The first 8 rows are patterns. Each new row is the sum of 2 different patterns, raised or lowered, with some noise. Before adding, each is slid sideways (what falls off one end comes back at the other), maybe read backwards, and multiplied by a number that may be negative. Names go in the order of the patterns.
Some rows, each with the names of its patterns after it:
[ 24   1  -6 -28   9  -2   0 -13   2  -8  41 -27   1  -9  10   0  -1  -3
   4  17  17 -25 -27   2   3  14   4 -11  13  -4  -3 -10  -7  20  13   9
  23  -1   0  -2  37] => K74
[  9  -6  -2   4  25   2   2   3   3   4  -6   6 -10  15  21  31 -18 -22
   0  28  -2   5   6   6  27 -14  32   0  34 -41   0  12  22  14  11  26
   4 -11   3  19   8] => K831
[  1  14   4  -2  -5  19   4   2  -9   1 -19   7  -7 -26   1  10  -2 -12
   9 -12  14 -10  17  -1   1 -14  -5   1   1   1  -1   5  32  11  15 -18
 -41  16  12 -15   0] => K124
[-35  -3  -4 -12  -9   6   6  25   5 -12  19   7   3  -4  -5   7  35   1
   5  25   0 -21   5   1  -1  14  -5   1  11 -23  41  -4  41  17  12  -7
   4   1  -3  -2   8] => K765
[-18  35 -20   4  -5   3   0   8  31   6   3 -37  -6  -3   8   6  -8   1
   6 -13  -4 -28  -8  16  -3  24  15   0  14   0  14 -21   4  10   4  12
  25 -26  -1  41   3] => K278
[ 11 -11   8  -4   2   5  26  -3 -35   3  -4 -22  12 -10  23  -4  -7  10
  -1  -6 -12   7   1   5  -2   3 -31  -4   6  -9 -15  -7 -28   4 -41 -15
  19  16   7  -5  16] => K771
[  2 -10 -21   8  14  -9  19 -22  16  11  17 -10 -12 -26   6 -16  -6   6
  16  -1  20   0  18  -9   0 -23   4 -10  10  -2   7   2   0  -4 -21   5
  -8  -1  12  -7   4] => K71
[  8  -2  -9 -13 -41  -9  24  14  -2 -14   5  27  14  -9  -9  12  10 -31
   9  14  12  -2 -16  12  -2  11 -33 -22  -3   3   6 -17   3  34   5  -7
   5 -13  15  11 -19] => K14

New rows. What belongs after each?
[-30  28  22 -23  35  20  15   7  -6  12  -5 -42  -7  54  24  42   3   4
  22  11   4  20  -3  38  18  18   2   0 -21  23 -14   7   3  30 -18   2
  13 -21 -14  24  11] => K124 K278
[-32 -22  -7  -4 -30 -23 -20 -44 -26 -21 -50 -35 -36 -22  20 -37 -47 -11
 -24 -11 -28 -21 -10  10 -45 -24 -17 -13 -19   8 -33 -25 -29 -22 -59  -2
 -17 -28  -2 -40  -9] => K124 K765
[ 36  34  27  30  23  37  32  -9  25  -3  55  17  74  26  25  36  35  50
  30 -36  32  50  61  27  12  35  20  28   9  12  51  56  44  28   6  18
  47  21  48  31  30] => K74 K831
[-23   6 -64  36  -5  -4 -10 -16  -4 -17 -16   9 -33 -24  12 -11  30  14
   3  -6  -3  15 -23   3   4  12  10  31 -40 -21   7  25   3  33 -45  10
  -8  -3  -8 -16  35] => K831 K278
[  3  31 -18  15  13 -28   7  42   5  -4 -12  10 -12  46 -17  -6 -16  21
  11  14   9  14  18  23  -4  19 -14   4   1  14   0  33  13  51  -6   4
 -22   4   9  12  33] => K278 K71
[ 21 -42  -2 -16  -2 -10   9 -26  -3 -13 -38  -3 -18 -16 -42 -34   1 -26
 -17  -8 -21 -23 -10   5 -22 -37 -16 -30 -19 -38 -34   2 -28 -26 -14 -16
 -48   8 -23 -48 -22] => K278 K771
[-28 -45  10 -24 -39 -45 -21 -54 -28 -36 -21 -28 -24 -19 -24 -11 -30 -42
 -61 -15 -36  -9 -20 -40 -19  -7 -29 -45 -22  -6 -10 -20 -11 -47 -26 -23
   1 -18 -25 -31 -42] => K74 K124
[  1 -26 -37 -14 -37 -14 -50 -50 -12 -52 -14 -70 -31  -3  -9 -30 -23 -38
 -14 -22 -19 -17 -19 -27 -26 -63 -36 -22 -18 -20 -51 -27  -1 -15 -29 -38
 -40 -11 -56 -36 -15] => K765 K14
[ 15  -8  18 -18  -9   5  22  22  -4  15   2  13 -16  39  20   6  20 -10
  27  24  27  -2   6  12  29   9  -7 -22  41  22  15   9  30  19  10 -12
   9  21  27   9  11] => K124 K71
[-12 -18 -24  -3 -23 -10 -37  -2   9  20  -6  10 -16  -7 -46  12 -13  12
  -2   2   6 -12 -17  -9   4 -21 -10  -2  -1 -17   6 -37   9 -27 -20 -29
   4   1  11  -6   5] => K831 K71
[  6  33  -5  30  22  76  22  -3  12  36  27  19  -8  15  46  -4  55   2
  39 -10   1  28  46  38  61  41  -9  -9  17  46  19   3  -6  22  26  24
  -2  42  12  -1   5] => K831 K14
[ 23  22   0  -4   9   4  41  17  -3   8  10  16   2  -2 -10   8 -23  35
 -29  15   2  19   4  16  17  63  12  43 -28  -6   9  -4  19 -16   3  -4
 -23  15  33  14  13] => K74 K765
[34 50 33 30 12 35 14 -4 20 46 33 38 15 42 25 28 -8 15  3 14 16 20 37 65
 10 35 21 24 39 13 12 28 29 11 25 -7 12 47 17 25 11] => K71 K14
[  8  22  24 -18   4  19  -8   6  23 -29  16  40   6 -18  30 -19  -2   1
   4  21   7  35  -6   6 -43   3 -10   9   7  11  -6  31  -3   4 -34 -14
   7  21   5  20  -3] => K278 K71
[ 23  -3  -5  18 -13  -3  41  -9 -13  -4  -4  -5   3  24   5  -3 -21 -13
  -9   0   7  -4   9   4 -22  -8 -20  -1  21  11  27  11 -39  32  -5  33
 -33  21   7  -1  10] => K831 K278
[-25  -9 -44 -37 -31   9 -41 -12 -37 -25 -30 -45 -11 -21   4 -68 -27 -26
 -16 -39 -16 -19 -32 -32 -37 -10 -24 -35 -58 -33  -9 -12 -10 -51 -13 -18
  -7 -42 -37 -62 -15] => K831 K71
[34 65 55 38 46 27 36 68 34 74 56 35 47  2 20 31 15 44 31 66  3 13 44 35
 39 59 48  4 50 56 19 33 63 44 45 37 35 17 36 36 67] => K74 K278
[  4 -10  -1 -31 -45  12 -15 -21 -38 -18  -3 -42 -21  -8   1 -13 -14 -18
 -20 -30   1 -18 -31  -9   6 -30 -54 -12 -46 -14 -35  -6 -15 -16 -47 -21
 -18 -16 -16 -15 -24] => K124 K771
[  0  21  32  -7  11  -3  15  10 -14  -4  -4  36   5  -3  21   7   7 -28
   2  11  25  -8  -2  10  47  27  12   0   6   6  -8 -12  29   9  19 -15
  -9  -3  30   8 -10] => K71 K14
[ -1  13 -24  10 -13  13  39  51 -51 -19  32  17 -18  46 -17   9  -1  12
  12 -10  36   8  11 -36 -10 -12   6  25  -2 -20   3 -18 -20 -30   0  60
 -29  27 -16  23 -10] => K831 K278
[ 27  27   0  15  49  -2 -19  30  -3  -1   9  -1   2  29  42   7   4 -24
 -15   1  20  10   6  12  16  -5  -2 -21  -4  26   2  47  23  13   6   6
   5 -17   2  10  12] => K278 K71
[-13 -26  19 -24 -19 -24  32 -11 -34 -45  -6 -13 -17 -21  -1  -2 -12 -12
 -35  10   0  -9 -28   4  13  -8 -10  -9   3   9  -5 -45 -34 -33  11  17
 -16 -14   5 -17  -9] => K831 K14
[-21  -9  -7 -10 -24 -35 -24  -4 -40  -1 -34 -32  -9   7  16 -24   9 -19
  -2   3 -26   7   8 -15 -12 -28  -7 -26   7 -19  12 -22  -1 -31 -31 -25
 -25 -16 -17  -9  32] => K771 K71
[ 28  17   9  25  25  18   0 -10  27  21 -10  -7   8  25  17  17  16  18
  21 -13  -5  18 -15  37  -4  27  38  15   8  19  -5  15   7  18  35  11
  -6  -6 -32  13  28] => K74 K14
[  9  25  -7 -16  28 -31 -10  -9  -5   5 -21 -35 -11  20 -21 -10 -10  13
  27   3  -3 -30  15   4 -13  -2 -17  51  -9 -37 -10  -4 -17 -48 -15  15
  -9 -17 -35  -1  17] => K771 K14
[-21 -18   2 -16 -15 -30   1 -14 -12 -25 -11   1 -51 -12 -18 -28 -16   2
   8 -15 -34 -16 -21 -29 -24 -39  13 -47  -4 -53  29 -24 -24 -20 -24 -39
 -37 -11 -21 -20 -33] => K831 K124
[ 12  -5  -4 -12  16   8  17 -15 -20  -9   9   6   2 -10 -19  -3  -7   2
  28   8   7 -11   5  -4 -19  11  -4  47  24  -4 -24   1 -10   3  -9  -9
  17  13  14  -5  20] => K74 K71
[ -5   2   5  20 -11  16  -8  -6  -9 -33  -4  22  16  22  -7  16  12 -20
   8  -3   0  11 -18  22  18  11  -7  -3  17   1   2 -24 -27   4   0 -17
 -14   6  27  -5   1] => K124 K14
[ 32  43  -8   6 -17  23  28  11   2  30  12  32 -11  -8  20   3  12   1
   4  32  25  24 -21  24  18 -19   1  15  40  24  -8   9  26  25 -15 -25
  12 -12  29  -1   7] => K71 K14
[ 27 -13  24  46  36  42  21  17   0  31  18  28  21  22   7  15  23   7
  10  17  11  25 -29  11  55  47  39  31  45  32 -19  57  16  51  17  71
  28 -12  29  15  18] => K831 K771
[ -1  24   3  -4   3   0   8   7 -24   5  -7   4  -9 -19  -6  27  16  -6
 -22  11   6   3  -6   5  22  19 -37  21   7  16   7 -26   6   5   7 -27
  -9  -6  -4  16 -26] => K71 K14
[  1   9 -21   0  46  21  13  50  11   3   1  38  28  24  -8 -10  35  12
   6  -5  -3  -4  35 -40   9  -3  15   6   9 -10  19  36  49 -20  16  -9
  20  21   7   8  16] => K74 K765
[-22  -8 -24 -43  -4 -40 -11  11 -12 -32   4 -20 -18 -30 -36  -1 -17 -20
 -22  -9 -35 -18   4 -37  20  -1 -20 -23  -1   8 -14 -42 -18  -6  21 -37
 -48 -42 -14 -29 -10] => K124 K14
[  2 -21 -17   2   1  49   1   3  13  21   1   6 -48  20  10  -3  -7   2
   9   8   3 -36  -9  19   7   6  17  -7   0  13 -12  12   4   1  30 -40
  -3 -30 -24  -3  13] => K74 K765
[  8 -20 -18   0 -22   4 -30 -23 -14  -4 -13  -4   9 -18 -20 -54   7 -26
  29 -29   3  -5   0  -9   0   0  10 -30 -49  -3  -7  -5 -37 -23 -15 -16
 -11 -16 -20 -37   6] => K831 K771
[-51 -31 -14 -88 -56 -53 -25 -75 -62 -22 -57 -62 -80 -44 -15 -39 -71 -73
 -30 -22 -46 -42 -56 -30 -48 -74 -55 -60 -49 -35 -48 -61 -39 -63 -49 -31
 -36 -30 -43 -71 -69] => K831 K14
[-35  -2   0 -17   1 -26 -14  -6   3 -28 -32 -33 -24 -18 -42 -15   9   1
  13 -14  15 -10 -17 -20 -12 -17   2   4  -7 -23  -7 -17 -43  -3 -25   2
  -4 -22  -5 -13 -22] => K771 K71
[-29  12 -13 -16 -22 -14  25  13 -23 -27  -2 -22 -39  -6 -21   5 -32  -6
 -20 -41 -23  42 -41  10  -2 -11 -23   3 -24 -18 -27  -7 -53 -35 -17 -35
 -13  16  -4  12 -14] => K765 K278
[-29 -38  -8 -36 -13 -19 -17 -20 -35 -44 -30 -41 -42 -18 -17 -47 -12 -23
 -14 -43 -20 -60 -10 -42  -9 -34 -23 -38 -26 -26 -47 -23 -31 -28   6 -25
 -10 -42 -56 -38 -15] => K124 K71
